There are 4 ways to turn a row about zero (a turn may also mirror it). The second row of each pair is the first, turned, with some noise. The first 36 pairs use one turn. New pairs use 2 turns, one after the other, and a turn may come again.
Some pairs, each with its turns in order after it:
-19	-28	-5	-16	21	26	6	25
-4	11	25	-12	23	-16	-24	-27 -> (0)

-16	-14	11	-24	-26	14	-28	20
-31	-20	9	-28	-31	7	2	1 -> (1)

-8	14	-4	21	-8	26	-3	-30
8	-31	-22	-12	-7	23	-5	-11 -> (0)

-13	-3	14	-4	-21	-2	-24	3
9	4	2	3	8	5	-20	26 -> (3)

19	-18	6	5	15	-29	4	27
1	14	-28	-29	19	-9	-9	7 -> (1)

25	-7	20	22	-7	-12	-21	2
-11	-1	-15	-8	4	2	0	41 -> (0)

-21	6	17	-29	23	-24	-26	-7
-27	30	9	-8	6	25	19	25 -> (1)

-9	21	-15	-20	4	-3	29	-21
22	-2	15	15	-24	9	13	-24 -> (0)

-6	-30	-12	-8	8	-17	13	16
5	-2	-10	-29	12	-20	21	7 -> (1)

28	-1	10	25	-2	23	12	-4
29	-5	-5	6	-7	2	-30	-14 -> (1)

13	-24	28	-1	-10	24	1	26
-19	15	31	15	29	6	-15	1 -> (3)

23	29	26	8	12	-7	17	-14
25	13	-6	14	1	25	6	31 -> (2)

-25	-27	-13	27	28	-9	23	-18
-20	-2	32	13	-23	8	-41	7 -> (2)

2	-6	17	-21	-3	-27	-23	-13
25	15	3	10	-9	16	11	29 -> (3)

7	-6	-18	24	29	16	-19	21
-37	13	3	-22	3	15	-25	-5 -> (0)

-14	2	27	-29	-10	1	-17	6
-1	24	-18	-5	-12	-7	27	-18 -> (2)

-27	-26	16	-24	-19	14	12	-13
5	-19	12	-20	-19	23	35	-10 -> (1)

-5	17	1	-1	-3	-13	-21	7
-25	8	-3	8	-2	3	-6	7 -> (1)

5	-3	-12	13	-13	-7	21	5
10	20	-20	6	-9	0	-5	-3 -> (0)

-3	-22	10	-28	-4	-3	14	14
0	0	9	-21	-27	8	20	-11 -> (2)

29	-19	-2	-23	11	17	-14	5
4	12	24	-38	7	-8	3	10 -> (0)

-9	19	-23	7	13	-17	-26	-9
11	-20	-26	10	-29	-1	-3	6 -> (3)

1	-18	-25	-17	12	11	18	25
-4	-26	32	0	5	-13	10	-20 -> (3)

9	-20	-6	-28	-16	1	-25	7
-7	-9	7	-9	1	-23	34	-18 -> (2)

12	4	21	-22	1	22	3	-26
4	11	-9	3	33	24	19	-4 -> (3)

19	-2	-27	26	16	-13	28	6
-15	2	2	-2	-29	-26	13	-34 -> (3)

-20	-22	17	9	25	21	-2	22
4	18	0	-23	-30	-25	-22	0 -> (2)

17	-9	-19	27	20	20	-5	-1
-14	8	-5	-28	-11	20	-25	-4 -> (0)

-7	17	0	-28	27	3	-12	-16
-25	31	-5	-1	8	1	16	17 -> (2)

28	16	-10	29	-19	-25	-22	12
-24	17	-34	-4	-7	16	21	30 -> (0)

-14	1	-28	25	-7	20	9	-3
13	-12	6	18	-17	-31	8	-7 -> (1)

-29	12	-5	-4	2	2	-21	-27
-24	28	-2	16	19	-3	-6	-12 -> (2)

26	-18	27	-27	15	-16	-26	0
-6	10	1	-33	14	34	-19	30 -> (1)

-28	-23	-23	8	-2	10	-25	-26
12	-20	-23	15	15	-36	3	25 -> (3)

11	25	-16	21	6	13	14	28
10	-19	-23	-19	13	3	-24	21 -> (2)

14	-20	-15	-24	16	24	-21	-5
10	-21	6	36	19	-1	17	-2 -> (3)

New pairs, each followed by its turns in order:
-11	-20	-13	20	-20	-1	-12	-14
-15	-26	-16	18	-6	-1	8	13 -> (3) (2)

8	-4	8	-21	-1	18	25	-6
-14	-3	-5	-6	10	13	31	-3 -> (3) (3)

-3	5	-27	-12	-21	26	16	-8
20	-18	24	15	25	14	-3	2 -> (0) (1)

25	-27	-18	-19	-26	14	-4	-19
4	8	13	-25	17	-35	-22	20 -> (1) (0)

-20	-22	-22	-13	23	3	1	27
-34	-13	6	-12	-6	14	33	2 -> (2) (1)

13	-15	19	-14	-16	24	-26	20
-23	11	-3	-19	-27	8	15	28 -> (0) (2)

-4	21	10	8	-25	-13	8	-5
19	-9	-6	4	3	-29	-5	-7 -> (0) (1)

-2	6	2	-16	16	14	17	-15
-15	18	-9	-1	10	18	10	-7 -> (1) (3)

-24	-23	-8	-1	2	13	13	-6
18	-13	9	-5	-8	26	16	-1 -> (1) (2)

23	19	-25	1	22	-25	-2	17
-15	26	-2	-2	20	-25	-18	-25 -> (2) (0)

29	-29	24	21	12	-21	-10	-12
-17	35	10	-39	10	16	17	-11 -> (1) (0)

22	-3	-9	-21	-5	-26	25	5
-1	23	-5	-16	-16	22	-17	-24 -> (0) (3)

-5	7	8	4	15	-2	-11	9
-16	-5	-5	3	5	-15	1	1 -> (2) (1)

-18	4	6	-5	10	-2	6	23
-8	0	2	-24	-13	10	12	-4 -> (3) (1)

-16	-16	-11	18	7	-8	-18	7
-4	-23	-11	11	-18	-6	-3	-13 -> (3) (2)

4	-19	29	-16	8	-2	25	-15
-20	-6	6	-30	2	25	16	-14 -> (3) (3)

-23	-15	5	17	13	19	20	-28
33	23	-18	-5	-2	20	-2	21 -> (1) (0)

-14	28	24	19	-5	-15	-17	-4
14	-32	3	6	5	3	-31	-6 -> (3) (3)

11	-23	-10	5	-18	6	-15	12
-14	-16	-3	-26	2	-1	8	18 -> (1) (1)

20	2	-21	-20	-24	-7	4	-14
-5	11	22	-1	-30	-22	-10	9 -> (1) (2)

-5	-4	14	18	19	-29	21	23
15	-15	-8	29	25	-14	24	-10 -> (3) (0)

24	0	-6	2	-22	20	28	-24
13	-5	27	-17	14	18	-22	24 -> (2) (0)

-28	20	12	-6	-29	-9	-6	-8
1	7	16	-6	4	10	-36	-27 -> (1) (2)

-10	23	-8	3	24	-11	3	-26
-4	7	-25	-11	5	-16	-29	1 -> (2) (2)

11	28	13	-26	-26	24	8	10
-8	-15	-18	33	28	18	22	-1 -> (3) (3)

-21	-15	-8	-17	-2	-10	15	25
19	-19	-5	-9	2	-21	14	-21 -> (2) (0)

22	26	-2	-10	2	-7	0	28
-17	-23	14	-32	-2	6	1	2 -> (2) (2)

-14	20	-21	14	8	-12	-25	-29
7	-35	-2	-4	-22	-5	29	-7 -> (0) (1)

2	-3	-1	13	-26	12	-24	25
23	8	-3	13	-20	-16	27	0 -> (2) (3)

-5	1	12	26	-3	-29	24	-20
14	-12	-9	8	-38	-3	-29	2 -> (2) (1)

16	12	22	-13	4	-3	-20	-18
3	9	-9	-14	12	31	-12	-17 -> (3) (0)

22	15	-23	-4	28	23	9	4
-13	-15	14	8	-4	11	8	43 -> (1) (0)

-6	-2	4	-10	-20	-21	-14	-10
3	5	12	15	-6	14	-15	-21 -> (3) (3)

-4	14	-17	8	23	-26	-29	-19
13	-12	-28	16	23	-26	-1	-21 -> (0) (0)

-5	-27	12	-26	22	-7	-1	-26
-15	3	-18	16	-12	20	8	-39 -> (2) (1)

27	28	26	23	-26	-12	24	-12
-15	24	-18	-2	51	14	11	1 -> (3) (2)

17	1	1	0	-26	4	27	-9
-14	11	3	18	25	7	16	-14 -> (2) (3)

-20	24	27	-26	-14	11	1	12
18	3	7	-10	-25	25	20	-26 -> (2) (0)

12	-17	-14	4	-22	-4	7	10
6	22	-12	7	-14	13	5	10 -> (3) (3)

21	20	-20	14	-16	7	6	4
-9	-4	16	-12	-15	-22	-1	21 -> (2) (2)

-1	27	-3	-24	-2	-1	28	-11
11	-4	19	-13	18	21	-11	-29 -> (2) (0)

-24	-27	25	-3	-28	-23	28	22
-41	27	0	-21	11	36	-9	-17 -> (3) (1)

-28	-20	-3	-22	29	-8	-5	-29
15	39	9	0	1	-8	-2	36 -> (0) (3)

-17	28	26	-17	-3	21	1	26
-13	-14	34	16	34	-16	-7	-3 -> (2) (1)

-26	-17	-24	-4	-25	8	-17	-9
32	1	-5	-10	-10	-17	30	8 -> (0) (3)

-23	-7	-28	12	-13	21	-23	-24
1	35	-3	19	-5	20	13	29 -> (2) (1)

